Every row belongs to one group in each of 4 separate groupings. Each group adds its own fixed numbers to the row, and there is some noise. The rows also spread widely along 16 directions, which tell nothing about the answers.
Known rows, each followed by its group in each grouping:
[  5   5   5  26  -9  -9   4 -14 -19  -9 -10   1  20 -10   1   4   3   8
  -4  -4   0   9  -6  17  -8  -1 -11  20  14  -5 -19   2 -14  -3 -11  -8
  -5   4 -10   2  24 -16   9 -15 -28  -8] | z_415 z_189 z_563 (1)
[ -7  12  15  12  19   5   7  12  -2   8 -23  25 -25  11  -6  -4 -20  -6
 -21 -28  17   0   5  10  33  22  -6 -11   3   8  17 -14   4  17   7  17
  15   4  13 -16 -13  -2 -20  -2  19  -4] | z_956 z_396 z_429 (1)
[ -6   5 -11  31 -14   2  -3   0   8  13 -26   4  -3   2   7   9  16  10
   5   4  28 -16   1   6  18  11   2   9  -7  13 -23 -10   4  -4  -1   3
   3  -5  14 -26   5  11  -2  -9 -22   4] | z_956 z_396 z_762 (3)
[  6  10 -27  -3  -4 -20   5   6  -5  32   3  13  -5   9 -19  -2  19  -4
  15  12 -13  11 -13 -21   1  18   3 -11 -16   3   4   8   6 -15  14  -4
   4   5  19 -30 -17  -5   0  16  -8   0] | z_574 z_583 z_762 (0)
[ 15   2  -3 -21 -27 -11 -12   6  12   1  16   9  22 -17   6  21  15  21
   5 -21   8   2 -29   6 -13   7  -2  -4 -24  -9  25   0  -4 -22  -8 -20
 -12 -15  22   6 -14  24   4   8  19   6] | z_574 z_189 z_808 (2)
[  2  15   3  -6  16 -17   7 -15   7   2   8  14 -11  -1 -12   7  -8  -7
  -1  -9   7  23   7 -17  -7 -10  12 -17 -16   2  18   4  -5  -9   0  19
  15  25  15   3  -4   2 -14  11  -5   8] | z_415 z_583 z_429 (0)
[-11  15   3   0  -1  15   4  -5  -3   2  -3  -7 -11  18  14   9  -6 -12
 -10  -3  18   3   4   9  18 -18  16  -7 -15  -1 -16 -30   0  34  -8  -1
  24  -7  -1  12  -5  12  11  -7  29 -20] | z_574 z_396 z_847 (3)
[ -2  12  25  -2  11   4  -6  -4  15 -27 -20   6 -19   9  32   7  -6   3
 -12 -13  24  24   1   4   1   1  18   3  28  11  11  19  -8  25 -21  16
   9 -11  -8  40 -15  18  17  -3  17 -15] | z_415 z_583 z_808 (2)
[  3  -9 -12  12  -6  -1  -8  -9   4  -4 -10  -4   7   6  18  12  14   3
 -16  12  25  -7 -13  14   8  19   3  18  16   1  -2  17  -7  24   5  -3
  13 -17 -10   3  19  11  18 -16 -15 -16] | z_415 z_189 z_847 (0)
[ -6   9  -6 -11  -3  18   9   4  -4  18 -13   6   0  14  -1   0  -2 -11
  -2  -2  25 -25  12   0  16   4  15 -10 -26 -13  -8 -15   9  14  10   2
  24   5   2  -6  -2  14 -11  -4   1  -4] | z_956 z_189 z_563 (2)
[  6  -7 -17   3 -16  -4   7  23 -18  -7 -29  -9   3  -3   8  -9  -8  19
   9 -11   7  -4  -9  -8  -2  -4  -6  -8   8  -3  -7   8 -10 -12   7 -23
  10  -5  -5  11  -5   8  10   0  -4 -17] | z_415 z_189 z_563 (2)
[  5   1   8 -24  13  13  -4  -5  36   0  14  12  -4 -20  24  18   0   4
  -5  -5   6  -7  -8  -8   6  -1  -2  -7   2  -3  19 -18 -17  -1   8  11
 -11  -5  22   2  10   1 -14  -3   8   7] | z_574 z_189 z_429 (2)
[-12 -10   4  25  -5  11 -16 -12   7 -18 -27  12  20 -18 -20  -6   7  18
   0 -23  29  -1  12  18  12  -1 -13  10   0  -3  -2   2   4   3   2  18
  -2   6  -8 -16  19  15  13 -13 -17  17] | z_956 z_189 z_563 (0)
[  3  -3  -9  18   0  -5  -7 -10  11  12   4   7  -1 -25  -6   6  -3  10
   3  -8  17 -12  -8   0  11   8 -12   4  -6  -1   9  -9 -12 -11  19   7
  -1  -5  18 -31  15   2  -8  -9 -11  11] | z_956 z_583 z_762 (0)
[  0  20   1   6   6   2  -2   4  -9   3  -9   9 -20   6  12 -19 -13   1
   7 -10   3  16  -6 -10  -1  10  10  -1  18  10  -1  -5  -8   8   2   4
   4  -5   2   7  -9  -2   7   0  16  -8] | z_956 z_583 z_808 (1)
[ -3   5  -5  -6  18  -6  -2 -20   3  11  25   4 -21   7   4   1 -11 -24
   2  13   7   6 -17 -12  -2  14   9   0   6   3  31   2  -7  16  11   9
  12  -6   9   2   6   7  -2  -3   6   4] | z_956 z_583 z_762 (3)
[ -2 -13   2  -6  24  -2   8   7 -14  -4  -3  -1 -12  13   0  -9 -24 -22
 -16   7  -7  13  -7 -25  -4  -4   0  -6  19   0  30  12 -24   9   5   0
  17  18  -4   9  14 -12  -7   0  -8  -8] | z_956 z_396 z_563 (2)
[  4   6  10 -10  -3  -8  17   8 -22   1 -15   6  13   9  -8  -3  -2  -4
  -6  -6 -18   0  15  -7  -5  -1  -2 -12  -2  -9 -11  11  13 -11 -12 -15
  -1  15 -14  17 -19 -18 -12  14 -13 -17] | z_415 z_583 z_563 (0)
[-14 -12 -15  -4  -1   4  -7  11 -12   3  -2   0   3  23  -4 -11   3 -16
   4   4   5  26 -17 -14   1  -2   5   0  -6   0  23 -16 -13  13   3  -3
  12  20  10 -16  18  10  14  -4   8   6] | z_574 z_189 z_563 (2)
[ 13   5  -9   2  12 -22   7   6  -1   8  -4 -14 -28  24  -7   5  -9   0
 -14  18  -6  13  14 -18  -7   2  20 -10 -10   5  -5  39   1  -3   7   4
   9   4 -11   1 -22  -6   0   9  -5 -16] | z_574 z_583 z_762 (2)
[  0   4  16  32 -12   8  -3  -2 -24 -18 -28  17   6 -14 -23 -23 -23  23
  -2 -40  10  -8  10  21  11  10 -18   2   5   4 -12   6   4  -7   0   0
  -7  -7 -18   2   0  -8   1 -15  -1   7] | z_956 z_396 z_762 (2)
[-10  -9 -22  10  -5  -8 -11  12   5  10  -8 -16 -24  26  -4  -8  10   7
   9  17  12  -2   7  -6  -2  19  12  -1 -12  11  -1   7  25  -2  12   0
  -9  -2  -1 -12 -12  20   0  -1   6   9] | z_574 z_583 z_429 (1)
[ -2  10   5  10  10 -13   2  -8 -13   6  13 -13 -28  13  -7 -14 -20  -9
   6   8 -24  21   2  -3  -5  -8  -3  -2  -1   7 -10 -19  -3   4   9   5
 -11   7  -4   3   4 -18  -1  -4  18   3] | z_574 z_189 z_847 (2)
[-18 -16 -24   7 -20 -14  -4   3   2   4  -9 -14  25   9 -14  20  40 -11
  13  23   8  12 -16   2  -2 -17  -7   5 -17 -11  -5 -10   9   3 -17 -14
   5   9  13 -16   4  23  23   5 -12   1] | z_574 z_396 z_429 (0)
[ -3 -23 -15   5  -2 -10 -10  -8   4 -11   3 -29   9   8  -1   7   5   4
  -7  19   5   3  -3  13  -9 -13  -2   8  -3 -10 -13  12   2  11   4 -12
  -1  -7 -22   9  12   5  24 -10  -3 -11] | z_415 z_189 z_429 (0)
[ -1   5  14  12  16   9  -1  -9   1 -20 -11  13 -10 -20  -8  -7 -34  20
 -17 -37  16  -2   5  27  22   2 -21  -8  13  -1   3  -1  -5  14  16  10
   4 -14 -12   6   1  -8   2 -14  21  -8] | z_415 z_189 z_429 (3)
[-26 -17 -18   0 -10   2  15  16 -26   5 -27 -11  19   6 -10  -2   1 -26
  12   6   8 -17 -10  -1   5  -5 -23  -6  13 -22   9  -9  15  13  -5 -23
  22   9  -8   4  -2  13   7   4  -4 -14] | z_574 z_583 z_762 (0)
[  4  -2   1  -2 -12  -8   6  16  -2   8 -13 -10  16  11  -4  24  12   4
 -15   0   2  -1  -2  20  11  -4  -4   1 -23 -17 -17  -7   8   4 -11 -18
   2  -4   3 -10 -14   2   4   1   7 -18] | z_574 z_189 z_808 (2)
[-13  -7   8   3  14 -15 -14  -7  11   9  15 -15 -21  20 -27 -10   4  -7
   3  14 -16   4  15  10   7   5  -4  -3 -16   0  -7  -5  35  10   9  11
 -27  -4  -7 -11 -26   2   1   6  25   9] | z_956 z_583 z_762 (0)
[  8 -12 -34  -9   3 -10  11  11  -5  10  -8  -9   4  -8   3  -3   4  -1
   6  21  -7 -10 -16 -28  -7   2  -7  -7  18  -3   1  18 -16 -12  25 -16
  12   1  -3   2  10 -10   2   6 -26 -16] | z_415 z_189 z_847 (0)
[ 15  12 -11  -1  -4  -3   2   1  -2   0  -1  17   1 -13  11  -3  -8  16
   2 -18  10  13 -12 -15  -6  -3  10 -10  -4   5   7   2 -21 -12   5  -3
  12  -1  11   3   5   0   2  -1  -1  -6] | z_415 z_583 z_429 (0)
[ 14 -17   3 -22  12 -15   9   7  11  11   5   6  11  -7 -10  22   1  -6
 -22   8 -11 -27  -3  -2  -5  27 -15  -7  -3 -17  27  36   8 -17  11 -10
  -6   1  -2   3  -7  -9 -30  11 -20  -1] | z_956 z_189 z_429 (2)
[  0  -1  -3 -23  31 -14  17  14  16  20  -3   4 -15  15  -9  12   6 -23
 -15  22 -17   2   5 -24  10   0   1 -22  -6  -3  10   9   5  -1   9   8
   9  16  10  -8 -22 -14 -21  25  -7 -12] | z_956 z_396 z_429 (0)
[-12  12  12  -8 -12  13  -8   0 -14 -20  -6  20   9  -5  -1 -23 -18   3
  16 -48  18  18  -5  -3  -3 -12   3 -17  -2   2  25 -24  -2   3 -12   1
   9   7   5  26  -9  22   9   2  33   8] | z_415 z_583 z_762 (0)

New rows, each followed by its group in each grouping:
[-18   4   0  -9  28  25  10 -18   0   3  -7   2  -8   7  -1 -12 -16 -30
  -5  10  11 -22  24 -10  10  -6   5  -7  10  -8  -6  -8   6  28  16  23
  22  13 -22  13  18  -4  -8  -5  -9   0] | z_956 z_189 z_847 (0)
[  3  19  -7  15  19   5  -6 -17  -9   1   0  19 -10  17 -25 -27 -11   2
  -5  -3   0  27  22 -15  -7   6  26  -1 -12  13 -16  17  -5   2  14  32
   6  22 -14 -15  19 -18   3  -7 -15  13] | z_956 z_189 z_429 (1)
[ -8  -1 -17  -4  -7   6  22   0 -31   1 -23  12  28   5 -28  -3  16 -20
   7  15  -4  -7   3 -13   0   1  -5  -4   9 -19  -8  25   6   7  -5 -10
  22  14 -18   5   5  -4  11   5 -39 -11] | z_574 z_396 z_563 (2)
[ -8 -26  -1   4  -6 -18 -10  14  14   1 -10  -5   8  -2  25   9  30  -2
   3  17 -12   6 -34   3   2  17 -29  20  38   9  14  -8  -4  -2  -6 -14
 -28  -9  18  -6   8  -1   5   1 -10  -2] | z_415 z_189 z_847 (0)
[  7  20   7 -17   5  16  -5 -17  20  12  25  19  -2  -8   0   1  15   6
   1   0 -13  -7  10  12  14  11   3  -6 -15  -5 -23 -20  19  12  10   8
 -24 -22   0  -3 -14 -11   2  -2  23  -2] | z_574 z_583 z_429 (0)
[  7   2  -6  15   1 -12 -10 -21  -5  -8  15 -14 -18  -4  -5 -15 -11  16
  13  10  -4  16   4  -7 -17  -8   8   6  -1   9 -15  10 -12 -11  17   7
 -14   0 -10   5  17  -6  11 -11  -8   9] | z_415 z_189 z_563 (2)
[ -6 -11 -25 -28   0   0   7   8  -5  21  15 -18   4   4  -6 -11   1 -14
  17  21 -20 -22  -1 -21  -7  -9  -4 -17 -13 -11  -6 -21  12  -9  24 -19
  -6   8   0   5  -1  -6 -10   9   5  -2] | z_415 z_189 z_847 (0)
[ -5  -8 -23  17 -30 -21  -9   0 -20  -2  -5 -12  13   9 -17  -4   7  10
  18  -6  18  13  -8   0 -21  -7   8  -2 -29  -1   2   5  12 -18  -7 -20
  10  10  -2   1   1  30  13  -2  -4   9] | z_415 z_583 z_429 (0)
[  1  -4   5  -5   4  -5  -5 -10  21  -9   0  13  13 -16   0   8   8   8
  -1  -6   1   7   2 -13 -14  -5  -5  -2   0   2  17   6  -3 -23  -7  13
 -15  17   8   3  13  -1 -14   8 -21  23] | z_574 z_189 z_429 (0)
[ -4  13   3  10   8  21  -2  -6  10   2 -15   6 -12  -2  22 -21  -8   7
  11   3   3 -12  18 -15  -1   1   8   7  19  15 -27 -16  -5  -4   8  18
 -14   5  -5   4  15 -16 -12  -8 -17  10] | z_956 z_189 z_762 (1)
[-12  -6   1  30  -1  -9 -15   4   1  -6 -14   4 -21  -4  18 -12 -17   6
  10 -19  23  19 -19  -5   0   4  -8   6  15  19  29 -21 -17  -5   1   7
   1   5  21  -8  18  17  -3 -10   7  18] | z_956 z_583 z_429 (0)
[  7   0  10  11  16  -2   7  15  16  -3 -31   3 -16   0  28  22  -8   5
 -27  -6  23   2  -1   0  17   2   1   2  16   3   2  13 -19  11  -5   7
  18  -5   5  -3  -2   0  -5  -5  -7 -24] | z_956 z_583 z_429 (2)
[ -8  -4   0 -22  17   3  -9 -26   4   7  40  15  22  -7 -23   5   5 -27
  -4   5 -10  11 -15  -6  -5  -2  -7   2 -14 -13  28 -15  -9  11   7   9
   2  15   9 -11  27  -4   1  -3   3  16] | z_956 z_189 z_847 (3)
[  7   5 -22  -8 -22   5   4   6 -45  19   2  19  22  22   0 -23  -4 -15
   5  -4   2   2 -15 -26 -18  18  22  -4 -16  -5  15   4  -7  -5   0 -26
  27  13  -5   1  16  -2   1  -1 -16  -2] | z_956 z_583 z_563 (0)
[ -5 -24  10 -17  23  -6 -23   3  25   5  23  -1 -24  15 -12  -2 -12  -7
 -17   1   2  -4  -1  -1   3  27  -1  -6 -11   6  49  13  13   4  23  16
 -19   0   6 -10 -10  12 -18   1  24  22] | z_956 z_189 z_762 (2)
[ -5 -33  -7  -5  -4 -13 -14   2  19 -13  12 -29   6 -17   5  15  -4  10
   3   4   8  -8 -17  -1 -15 -11 -17   1   4  -3  27   4  -3 -16   3 -17
 -17  -7   4   9   1  17   1  -2   5   3] | z_415 z_583 z_762 (3)
[ 13 -14  -3   2  -2   4   4  19   2  -6 -21   2  17 -31  10  -1 -16  26
 -13 -20  -4 -17  -9  -3   3  -1 -24   0  16  -5  -2   3 -21 -20  12 -17
  -6  -7  -5  -3   9 -20  -6  -2 -12 -11] | z_956 z_189 z_808 (0)
[ -7  -4 -10 -15   3   2 -17  10  30  12   9   0  -8   1  -2   0  16   9
   7   2   2   3  -7  -6   7  10  -1  -5 -13   7  14 -19   8  -7  14  11
 -26   0  24 -26 -10  12  -5   6  22  17] | z_574 z_189 z_808 (1)
[  1 -15  -5 -19   4  15   4  14  -8 -14 -10   1  27   3 -24   0 -11   3
 -29 -22   6   2   9  -2   9 -22   0 -22 -20 -16   1   9  -4   9   3 -10
  19  10 -17   3 -10  -7  14   4  10 -23] | z_415 z_396 z_762 (0)
[-10   8  23  16   7 -18   4  -1 -21  -2 -12   9  -4  13 -20 -14 -16 -10
  -2 -17 -20  20   9   4  -6   0 -17   0   0   9   3 -12   9 -10 -13   5
  -9  26  -4   1  -1 -17 -17   5   0  12] | z_956 z_189 z_847 (3)
[ 11   3  25  -7  22 -12   8 -13  10  -3  20  11  -5 -13  18  18 -12 -13
 -21   0 -17   6 -13 -10 -15   5  -7   3  21   3  28   3 -20 -10 -10   3
 -12   8  12  17  12 -21 -28   4 -16   2] | z_956 z_396 z_429 (1)
[ -7 -10 -10 -16  18 -14  12  -4   5   7  14 -23  -6   2  -2  22   4 -34
  -2  34  -7   5 -23 -11  -3 -18  -6  -4  10 -20  15   0 -11  18   1  -7
  18   0   7  11  -1   7  12   6   1 -18] | z_956 z_396 z_808 (2)
[-14   7 -14  18   4  -3 -14 -21  23 -17   0 -19 -26  -4  -1   4  -5  16
  15   0  31  21   5   8   3 -30  11  -4 -10   7 -16 -11   0  12   6  22
   7  -7   1   2   4  32  28  -8  23   7] | z_574 z_189 z_429 (3)
[ -2  -1   5 -18   8  21  -3  -5  27   3   6  12  -1 -25  31  -2   6   1
  10   2  -5 -19   1 -24   1   4  -6  -3  23   6   8 -23  -8  -7   9  11
 -24  -4  11   9  13  -7 -17   0  -8  12] | z_574 z_583 z_847 (0)
[ -3  -7   0  19   4 -15 -14  -9  -1  -5  10  -3 -19  -2 -24 -16 -11  14
   8  -3 -11  12   5  -2 -11  12 -10   0  -2  16  13   5  11 -24  11  10
 -31   8   2 -10   2  -4 -13   0   1  28] | z_574 z_396 z_429 (1)
[-13 -12 -15  12  -2  -9  -4  23  -1  13 -22 -14 -16  22  -6   4  -1   0
  -4   1  27  -2   3  -6   4  14   7  -5 -13   7  21   4  14  -5   4   0
  10  16  10 -19 -12  26 -16   4   1   5] | z_574 z_583 z_808 (1)
[  0 -13  -5   4   9 -14  17  23 -15   8 -20  -9  -3   8   6   9 -10  -8
 -18   1  -4  -2 -14   2  10   6 -20   1  17  -7  10   1 -12   5   8 -19
  12   5   2  -9   1 -15  -9  -1  -8 -27] | z_415 z_189 z_563 (1)
[  1 -16  -8 -15  10   7  -1  -2  16 -15   6 -13   9 -28   5  -5  -5  14
   6   5 -14  -7  -1 -10  -8 -25 -18  -7  15 -10 -12  -5 -11 -10  17  -8
 -18  -5 -12  15  14 -14   8  -1  -5  -7] | z_415 z_189 z_429 (0)
[  9   4 -16   0   1 -14   9  14 -20  13  -6   3  -7  18 -10  -5   3  -6
  -7  14 -25   9  -8 -13   3  17  -3  -7   6   6  -6  20   1  -1   7 -16
   2  -3  -5  -7 -14 -19   5  11  -4 -19] | z_574 z_396 z_847 (3)
[  4   2  11  17 -11  -4  -8 -14 -20   0  -5  16  30   6 -15 -13  19   2
  -3   2 -22   6  16  -1 -16  11   1  18  -4   4 -25  13  11 -15 -16   0
 -24  15 -19  -6  17 -27  -1  -3 -35  12] | z_956 z_583 z_847 (0)
[  3  18  -2  15  -7 -22  11  -7  -6  11 -23   9 -23  13   3  15  -7  -5
  -5  -7  35 -11   0   8   3  28  11  -8  -3   6  21  22  13   1   0   9
  34  -1   2  11 -15  29 -20   8  -8  -2] | z_574 z_189 z_847 (0)
[-17  10  -3 -21  13  17  -6  -4 -14  -7   9  22   0   9 -24 -38 -15 -20
  21 -18  -4  28   1 -32  -7 -12  14 -22  -6   0  27  -8  -4  10   5  17
  11  23   1  11   0   9  14   7  24  17] | z_956 z_583 z_762 (2)
[ 11  12   6  -8 -10  -5   9 -12   4   4   7  12   9 -20   3   8  -8  13
   3 -16   2 -21   8   2 -11   0  -3 -11 -17  -5  -2  -6   8 -31   2  -4
  -8   4   4  17  -1  -5 -30   4 -13  10] | z_415 z_189 z_429 (0)
[ -8   4  -3  -7  21   5   3 -11   2  -6   5 -18 -23  16  -5  -7 -22 -11
  -5  10   6   5  18 -12 -11 -12  18 -10   2  -3   3   8   5  11   9  16
   9  13 -21  21   0   3  -3   1   6   0] | z_574 z_189 z_808 (1)
[  3  10 -13 -14 -17   3   1   5 -14  10   8   8  13   5 -18   1   1  -1
   4 -16   9   5  -8   2   3  -2   9 -16 -35 -16   5  -4   6   5   2 -14
  16  -4   5  -5 -17  15  13   3  24  -9] | z_574 z_583 z_762 (2)
[ -7   9   3 -19  18   0  20 -13  -8  10  12  18  17 -21 -41  -1 -13 -24
   3 -11 -14 -13   7   2   6 -10 -26 -20 -13 -29  10 -16   9  -2  15   5
  10  16  -1  -2   3 -15 -18  10   0   4] | z_956 z_189 z_429 (0)
[ -1  16  -5 -17  16   9   2 -11  21   2   8  19 -10 -25   3  -6   4  -1
  24   5  -7  10  -3 -33  -1  -8   1 -13  16   4   7  -7 -16  -6  11  23
  -8   4  17   1   2  -5   2   8  -3  11] | z_574 z_583 z_762 (2)
[ 19   5   2  -3   2 -11   2  -1  38  11  -4  10  13 -19  21  39  23  17
 -17   4   5  -6  -9   0   7   0  -5   9  -2   1  -8   5 -20 -15  -6   2
  -7  -7  24 -21   1 -12  -8   6 -26 -10] | z_956 z_189 z_762 (3)
[  6  16   6  19  -5 -19   7  12  -7  19 -26  18  -7  27   0  16  11  -1
 -21 -10  13  14   0  12  20  25   6   2 -13   8   0   8   8   6 -13   2
  15   5  11 -26 -20  -2 -10   6  -4 -15] | z_574 z_583 z_762 (0)
[ -8  -8  -2  -7   2 -10  -5  -4   4  -2  11   0  -6 -11 -23  -1 -13   3
   6 -15   7  -2  -6  -3  -2  -1  -9 -16 -16   4  32 -10   6 -20  10   1
  -7  10  16  -2  -8  12 -18   7  14  21] | z_415 z_396 z_808 (3)
[ 10   9   7  -3 -12 -21   0   4 -13   2  13 -13  -2  24  12  -5   8   0
   5  15 -34  27  -8 -13 -31  -4  17   5  -2  12 -14   1   0 -19 -23 -22
 -27   8  -2  24 -12 -18  -1  10  -2  -6] | z_415 z_396 z_808 (1)
[ -8   7 -17  10  -5  11  -1  -2 -24  -1 -11   0  -4   6 -37 -24 -10   5
   9 -12  15   4  11   4  13  -5   8 -14 -24  -3 -19  -2  10  10  20   4
  17   2 -13  -9  -6   9  18  -9  16   0] | z_415 z_396 z_808 (2)
[ -6   4   0   1  -2  17  -9 -11   4  -4  11   0  -5 -12  -4 -20 -11   9
  18  -6  -7  -8   5  -5   1  -9  -3  -6  -3   6 -17 -22   5  -6  11   2
 -21 -10  -2   7   1  -5   6  -5  14  10] | z_956 z_396 z_762 (3)
[ 14   7  -4  -5  17  -3   5 -12  13   7  20 -12   0 -16 -26   9  -9  15
 -14   5 -14 -11  20  10   4 -16  -5  -8 -28 -17 -35   3   4  -6  25   4
 -12  -6 -13 -12  -5 -22  -2  -3   4 -10] | z_956 z_189 z_429 (1)
[-19  -7 -32  17 -13  -7  -5   0 -19  17  -3 -26  -8  16 -13 -18  -2 -11
  27  17  14  -1  -2 -11  -7 -11   8   1 -23  -4 -10 -23  13  -1  10 -11
  13   9   0 -13   8  21  10  -8   4   7] | z_956 z_583 z_808 (0)
[ -1   9  18  -1  25  11   7   7 -17 -12 -15  24 -14   2 -23 -27 -36   3
 -16 -30 -16   9  17  -1  16   4 -10 -21   6   7   4   1   2   3   9  10
  -1   7 -14   4 -12 -28 -12   5  19  -2] | z_956 z_396 z_429 (3)
[ -3 -14  -3  14  15 -28  -1  -3 -15 -11  -2 -16 -13  28   2  -3 -14 -17
 -13  19  -9  35 -14 -11 -25  -5   4  12  17   8  18  27 -15   3 -12  -4
  10  17 -16  14  18  -7   9   1 -15  -5] | z_956 z_189 z_429 (3)
[ -1  28  -5   3 -19 -10   5  -2 -15  17 -12  25  -6  33  -1  -2  19 -15
  15   1  16  14  -4 -10  -3  23  30  -6 -17  13   4   7  14   0 -16   4
  19  11  16   6 -18  19  -3   8  -9   7] | z_415 z_396 z_762 (2)
[  9   5  -1 -27 -19 -11   8  12   5  25   8  14  27 -10   6  30  28 -11
   2   0   0 -20 -18  -7  -5  12  -3  -9 -22 -16  20  -4   5 -17 -12 -22
   2   2  29   1 -16  14 -20  16  -8  -3] | z_956 z_583 z_847 (2)
[ -5  -1  43   8   3  11  -6  -5   5 -14  -5   2  -9   3  20   7 -22   2
 -21 -25  11  -3  14  29   8   2  -8   6   2   0   6 -26  10  15 -21   2
 -19  -3  -6  20   0   0 -19 -16  24   5] | z_574 z_583 z_429 (2)
[ 10  -6   0 -19   3   8   9 -16  -2  -4  17  11  25 -19   4  11 -12 -10
 -14  -3   2 -21  -5 -13 -18  -6   2  -7  -3 -16  20  11 -15 -14  -1 -11
  12   6  -8  24  21 -10 -17   0 -27  -1] | z_956 z_396 z_429 (0)
[  2  19   1  15   3 -18   3 -33 -19  12  30  -4 -34   9  -1  -4 -22 -16
  12  12  -2   9  -9   5 -13  13   9   4  -3  -1   7  -5   3   6   6   1
   4  -6  -2  15  10   2  -6 -12   7   8] | z_574 z_583 z_429 (2)
[  1  -5   7  -2  14 -16  -1  -9   7   3  11   3  10  -1 -43  17   8  -2
 -21  -1 -10   7   9   7   0   6  -9  -5 -20  -8  14  17  13 -11   0  13
 -13  17   2 -21  -9  -9 -14  10  -9  11] | z_574 z_396 z_808 (1)
[ 16   0 -15  -1  -8  -7  -1   3  18  -5 -10   4  27 -24  -3  25  19  26
 -11  -7  13   0  -8   4  -4  -8  -2   2  -8 -11 -11  23 -14 -15   0  -6
   5  -8   2  -8   2   7  17   4 -19 -14] | z_956 z_189 z_429 (1)
[ -7  21   7  16  -2 -12  15  -3 -11  11 -22  16 -14   9  -8   3  -5  -7
   7  -9  13  -3   3  13  10  19  -8  -3  -3  -1   2  -3  17   0  -5   7
  10   6   8   1 -10   7 -19   3  -3   7] | z_574 z_189 z_429 (2)
[  1 -13 -10  -5 -14   4 -10   5   0   2   7  -3  30  14  13  16  12  -4
 -18   2  13   5 -18   8  -6  -3   8  12 -23  -9   3  -7  -8   9 -12 -21
   8  -2   4  -7  19   7  14 -10   2  -9] | z_956 z_189 z_429 (3)
[-15 -11  -6  -6   7   2  -5  13 -21  -7  -9   4  -8   5 -12 -40 -28  -7
  17 -20  -7  15  -8 -23  -6  -4  -9 -16  10   4  34 -14  -6  -7  15  -1
   4  19  -1   6   4   4   0   7  18  14] | z_956 z_189 z_563 (0)
[ 23  13  -3  -4  -7  -2  -6   3  21  13  -1   1 -13  11  44  11   8  21
 -10   5  11  -5  -3  -7  -2  14  30   4  -6  16 -15   3  -9  -8   2  -3
  -4 -14   8   8  -6  -3  -9  -2  -6 -11] | z_415 z_189 z_808 (0)
